The first 4 rows are patterns. Each new row is the sum of 2 different patterns, raised or lowered, with some noise. Before adding, each is slid sideways (what falls off one end comes back at the other) and multiplied by a number that may be negative. Names go in the order of the patterns.
Some rows, each with the names of its patterns after it:
[ -9  20   5  -4  -3  -6  -4  16   0   4  -3   1   4 -15  -8  -5 -15  21
  19   5   0   2  -5   5 -17   0  -2   2   1  -4  -1  -2   6   7  -9  -2]	F
[-13  17   7  -8  11   9   5 -14 -18  17  -6  -5  -7  -3  -4  -8   4  17
  -8 -13  10   1  -2  20   3 -19   8  -3  -3  11   3   8 -38 -15 -14 -18]	G
[  8   1  16  14  12 -11   8  -6   2   3  21  -5  21 -14 -17  31   8  24
  15  -4   2  -9  -1 -11   4  -9  -6  18  -6  -2   4 -25   7   1   9 -36]	A
[-17  14  11 -19  -2 -10  28  -1   0   3  -5 -20 -27  -4  12 -11 -24  -9
  -8 -18  10  17  -2  -6  -4   3   4   9  -2  -8   2   3   0  14   4   7]	Z

New rows. What belongs after each?
[ -1 -22  -9  -6  11  14  -7 -14   0  16   7  -8   4 -22   1   0  -6  -5
 -15 -12   1  -4   3 -10  -7  -2 -29 -16 -16  -9   2   2  12  -4   3 -30]	F Z
[-50 -25 -27 -26 -41 -30 -24 -35 -23 -14 -24 -24 -37 -26  -2 -27 -26 -23
 -16 -44 -30 -35 -34 -39 -26 -40 -26 -26 -33 -43 -28 -48 -25 -25 -36 -43]	A Z
[-21   8  10  -5  -8  -4 -19  -7 -19   6 -17 -12   8  -7   0 -26  -2  -2
 -12  -3   3  25  -1 -16  -1   6  -2  10   7 -12 -20  -4   1 -12 -12 -11]	F Z
[-19 -26 -29 -37 -29   2 -11 -13 -14 -16 -38 -23 -12 -37 -31 -34   1  -8
 -37 -23 -24 -21 -10 -21 -15 -30 -34 -15 -26 -37 -29 -33 -22 -12  -8 -28]	F G
[ 19  14  -5 -16   1  26  11  13  13  -5  -7 -19   1  16   8 -17   7  -9
 -19  29  22  15   9  -2   8   2  10  -3   2   2   3  14  11   5  12 -23]	A Z
[ -3   3  15  -6   5  -5   3  22   6   3   3 -15  13   5  21 -23  16  -4
  27  22   3  -5   4  18   6   7  25  -2  10 -23 -11  37   4   9  13  -3]	A Z
[ -9   1  -3   0  -2  19  13  10 -18   0  22   7  33  14 -15  11  -7  -1
   4   8   4 -31   0 -14 -12  -4   1  13  -4  18 -13  11  -7   0  25   6]	G A
[ 17  21   8  -1   0   0  36  25  13  20  30 -13  -1  17 -20   4   4  26
   0  -3  14  22  22  18   3  19  -2  -8  16  33  -5  20   1 -23  24  31]	G A
[-1  3 13 23  5 15  9  3 12 11 10 13  9 17  5  4 27 38 13 20  9 -8  0 21
  0  8  6 16  8  2  3 21 23 -4  9  4]	G A
[  3   4   0   4   8  27  16  -5   0   5   1  20   9  11 -11   2   0   6
 -19   7  10   0  16  20   8  10  -7  23   1   3   4   7   5  -4   4  30]	F G
[-14 -22 -29 -11  -6 -33 -26  -7 -34 -13 -20 -31 -13 -14 -22 -17 -40  13
 -10  -5  -4 -11 -19 -16  -8 -13 -46 -41 -12  -5 -35 -10 -19   3 -17 -14]	F G
[-19 -21 -32  -4   3  -5 -17 -16 -19 -23 -32 -21  -3 -25 -23  -3 -15  -8
 -33  -8 -23 -20 -20  18  11 -16 -28 -13  -1   5  -9   2 -27 -28 -11 -23]	F Z
[-18 -33 -32 -29 -21 -29 -20 -12 -33 -43  -5 -34  -4 -25 -45 -27 -39 -29
  -5  -7 -11 -26  -6  -9  -9 -11 -22 -24 -28 -22  -1 -24 -24 -30   0 -25]	A Z
[-23 -22 -21 -22 -23 -27 -36 -17 -11 -37 -27 -31 -23 -24 -17 -31 -27 -26
 -21 -27 -26  -5 -15 -14 -26 -24 -38 -39  -5 -19 -27 -27 -16 -18 -32 -32]	F G
[-15  18  -9 -15   8   6   6 -14 -32  11 -12  -7 -11  -9   2  -6   3  22
 -26 -29   1  -4  -8  18  -3 -14   4  -6  -9   5   1   5 -41 -21 -22 -18]	F G
[ -2  19  10  39  27  40  18   5  16   0  17  53  15 -18  23  12   5  42
  39  28 -22   3  12  10  18  38  24  16  36  31  39  13  11  22  29  26]	G Z
[ 16   1  16  11   8   9  34  22  -5  11   1  37   0  11  13   9  -5 -14
   7  20   5  -4  -1   4  -9  32  28   8   3   4  11  25  18  12   1  14]	F Z
[-11   5   8 -14 -34   8   3  16  14  -8 -10   0  -3  -2  -2  29   3  18
   3 -35   4  -1  16   7   2  -5   8  -2  -8   0 -10   0  13  -5  -8  -6]	F A
[-11  -2 -16  22   4  22  -1  -2   4  -5  13 -30  -7  -3   6  15   4  23
   6  -6  10  20  11   3   0  -4  -5  -5   5   5 -16  -6   6  -6   8   0]	G Z
[-24 -16 -19   5  -8 -23  -9 -19   2 -29  -2 -15 -24 -39 -43 -22 -10 -22
 -25 -29 -32 -25  -3   0   0 -19 -33  -4 -14  -7  -7 -21  -7 -41 -26 -13]	G Z
[ -6   8  22   0  -5 -15   8  -7  20  12 -24  -1 -11  -7  19   6  15 -13
  24  10 -10   5 -20  32   4   0  21  -5 -17 -29  22  10  -8 -30 -14 -13]	A Z
[ -8  -5 -35  -9 -17 -12 -11 -24  -1 -22 -20  -2 -19 -26 -36 -17  -6 -34
 -38 -26 -33 -10   5  -1 -18 -18 -24  -9 -28 -11 -19 -19 -14 -17 -17  -8]	F Z
[-15 -10 -32  -1   5 -41 -23 -26 -10 -10 -20   8  -7   0   4   3 -17 -19
  -6  -9  -3  18  -8 -41 -29  14 -31 -19 -10 -15 -27  11  -9   1 -22 -25]	G A
[-46 -27 -23 -54 -20 -13   2 -17 -30 -27  -6 -26 -22 -13 -23 -44 -13 -34
 -38 -11 -26 -20 -17 -26 -29 -37 -29 -46 -28 -41 -19 -28 -42 -15 -24 -37]	A Z
[ 20 -19   8  31   2   3  14  12  10  -8  15  13  10   5   3  16   9 -11
  11  18 -13   3   3   1  -7  17  13  11  15 -26   4  -1  40  23  34  44]	G Z
[  7  18   7   4   1  14  -3  25  20  -2  -6   6   9  -2   8   8  27  15
   6  17   9 -15  -5   7  15  16 -11   3  -1  16  11  19   0  -3   0  17]	A Z
[ -6 -35  -6  -1 -20  13 -10 -20  -5 -38  31   6  13 -27  11 -20   3  12
  -4 -26  -4  -2   9 -19  18  -8  19 -19 -21  29  -4   2  14  -2 -15 -17]	G A
[  7  25   8  -9  -5 -16  -5  11   2  11 -38  -4 -12 -15 -13  15  10  -6
  13   6   2  -6 -14  21 -17  -7  -3   0   1  -4  -5  16 -10 -11  10  -2]	F G
[  2 -13 -16  -1  13  -2 -22 -18   0  -4   3  14   1 -16  -4  18  -1  11
   2 -13   2  -2  27  24  15  19  -4   1   5  -9  -8 -13  20   9  14  -8]	G Z
[-13   2   0 -24 -10  -6  -7 -18 -12   0   4 -19  -3  -6  -9 -13  -1  -1
  -6 -38  -7   4 -14  -6  -4 -37 -11   2 -14  -8 -12  -8  -5 -11  33 -12]	F G
[-23  37  10  17  18  -1   2 -16 -10  -6   1 -11 -10  14  -9  -8   3 -16
   2  -7  10 -35   5   9  16   3  13 -13   3  -3   2   4  -1 -12  11 -22]	G A
[-21  -7 -13 -17 -10  -8   1  -7  13  -5   5 -17  -4   8 -21 -11   0  14
  -8 -12  17 -15 -24 -39 -17  -3  -9 -32 -10 -14 -23  -9  11 -19  -4  -1]	A Z
[ 16  20  24  -2 -26  -2   2  -1   7  15  28   6  19  13  11   5   2  21
   2   1  14  10  15 -11   7  23   8   8  19  -1   8  17  15  -2  12  21]	F G
[ -3   1 -53 -33 -31 -29  -4 -37 -13 -12  -3 -15  -2 -29 -33 -16 -11 -22
   3  -9 -10 -22  34 -45 -36 -37 -28 -31   0 -30   5 -19 -18 -40 -13 -32]	F A
[ -3  12  20  11  17  23   6  29 -13 -10  28   1  47  39  12  12   5   3
   6  -2   4   5  24   6   5  12  -9  20  17   9 -19   6  30  26  16  15]	F A
[  5   7 -10  -8  31   4  21  -9   7  -8  12  -5  33  39 -15  -5  -3  12
  18  13  26   4   9   8  21  16  -8  11   6   8  34   3   6   2  30   1]	A Z
[-12  -7   1  22  -9  -5  -4 -22  15  -1   7 -34  -4  -3   9  29  -1 -21
  26  -5  11 -22  22  -5  19  -9   1  57  13  14  26  19  10  -2  17 -20]	A Z
[  2  -4  15   1  -6  26  41  33  -1  20  15  23   3  17  19  11  -1  17
  24   2  18  21 -10   9  22  22  22  14   2   6   5  60  27  31  27  25]	F G
[ -2   2  15   8  -8   1  -8  -3   8   9  -2   7  -7  -8   6  -2   8  -2
   7   9  -2  -1  -6  -2  -4 -11   7  -6  -1   0 -15   1  -2   6 -14  -2]	F A
[-18 -18 -10  11  26  11  19  14  11 -12  -8   9  -1  -1   0   4  -2  -4
   7  26   2 -13  13  -1  16  27   5 -16   8  -2  14  15  10  10 -31  -7]	F G
[ -2  -1 -15   7  -8  44  18  16   9  17 -26   4  20 -25 -10 -14   8  22
 -14  14   8  16   1  13  15 -10 -11  13  14   7  -2   4 -21  20  18  -5]	G A
[  0 -18 -18   7 -30 -26  37  22  15  -9  -8  11 -15  -6  -7 -19 -39 -16
  10 -17 -20 -12 -49  -3  -4  -6 -52  -5 -26  -1  -8  15 -36 -17   0 -11]	A Z
[-36 -26 -22 -27 -10 -18  -7 -10  -6 -16 -12 -16 -22  -8  -5 -32   0 -17
 -12 -16  17 -32 -13 -30 -22 -26  -8  -8  -2 -10  -5 -49 -24 -35  -2  -2]	F A
[-25  17  -1 -23   0  -5 -30   2 -17 -25 -29  15 -15  -5 -40 -26 -25  -1
 -21  -7 -11 -22 -47  -8 -26  -9  -1 -43 -36 -39 -16 -18 -15  -5 -22  -7]	G A
[ 16  15  11 -13  17  21   5  11  11  -5   7  31  10   8  12  -4  23   8
  39  23  20  22  31  -3   9  16   4   7  -3  18  22 -12  29  26  19  13]	F G
[ 47  15  30  19  20  14   1  18   6 -18  17  26  38 -35  26  19  34  29
  30  11  17  -8  20  28  25   7  35 -18  -7  60  15  39  31   0  12  -1]	G A
[-47 -44 -18 -31  -6 -46 -29 -19 -23 -19 -15 -11 -11 -39 -17  -9 -20 -20
 -13 -31 -30 -27 -26 -16 -28 -30 -22 -22 -30 -22 -31 -28 -32 -27 -26 -32]	G Z
[-11 -13 -11  -2 -12   3 -25   3   8 -45 -28 -26  13 -15 -10 -14  -8 -33
 -39 -18  -4 -22 -36 -21 -26 -36   3   4  -9 -33 -21  -8  -8   1 -13 -33]	F Z
[  0   3  -1  21  -8  -7  -6  23  -6  10  -8  -5 -22  16   3 -12  -5 -11
   7   1 -15  10   6 -36 -28 -19  -1  -7 -20  -2  -6  -9   4  16   2 -17]	A Z
[  9  33 -20   5  -2  31  -3   3  -3 -12 -23  15   7  -4  -1   1 -31   0
   4   4  14 -18 -14 -19 -15  37  13  19  17  20 -17   1  10 -21  -3  -3]	G A
[ -4 -13 -24 -31 -15 -14 -34 -11 -33   9 -31 -32  -2 -22 -22 -33 -28 -13
 -36 -40 -35 -27 -42 -19  -2 -27 -27 -23 -36 -14 -15 -20 -49 -17 -20 -13]	A Z
[-14 -16   2 -15 -14  -1 -15 -21 -28 -14 -11 -13 -34 -10  -6 -37  -7 -10
 -19 -12 -13  -2  -7   2 -13 -10  -7 -15  -7   1  -9   8 -22  -1  -8  -5]	A Z
[-20 -22 -47 -29  -7  11 -25  -5  -5 -15 -45 -54  -2 -14 -29 -41 -26 -25
 -37  -4  10 -25 -34 -10 -13 -15   8 -15 -42  -7 -18 -20   4 -11  -4 -66]	G Z
[  3 -29 -18 -30 -11 -32 -17  -6 -11 -10 -37 -26 -13 -28  -5   9 -14 -17
 -37 -16   4  -9  -5  -3 -17 -29  -8  -8 -24 -14 -19 -25   0 -14 -16 -22]	A Z
[25 44 38 31 21 23 -5  6  9  5 -1  4 33 20 -2 18 -2 20 13 20 -6 13  0 29
 30 13  4 19 -6  9 28 19 11 28 -4 -2]	G A
[  1 -23   6   8   5  14  20  37  11   3  14  26  16  12  20  -2  -9  16
  13  17  -7   3   3  11  17   8  -5   8  -5   8   3  17   8   6  25  18]	F Z
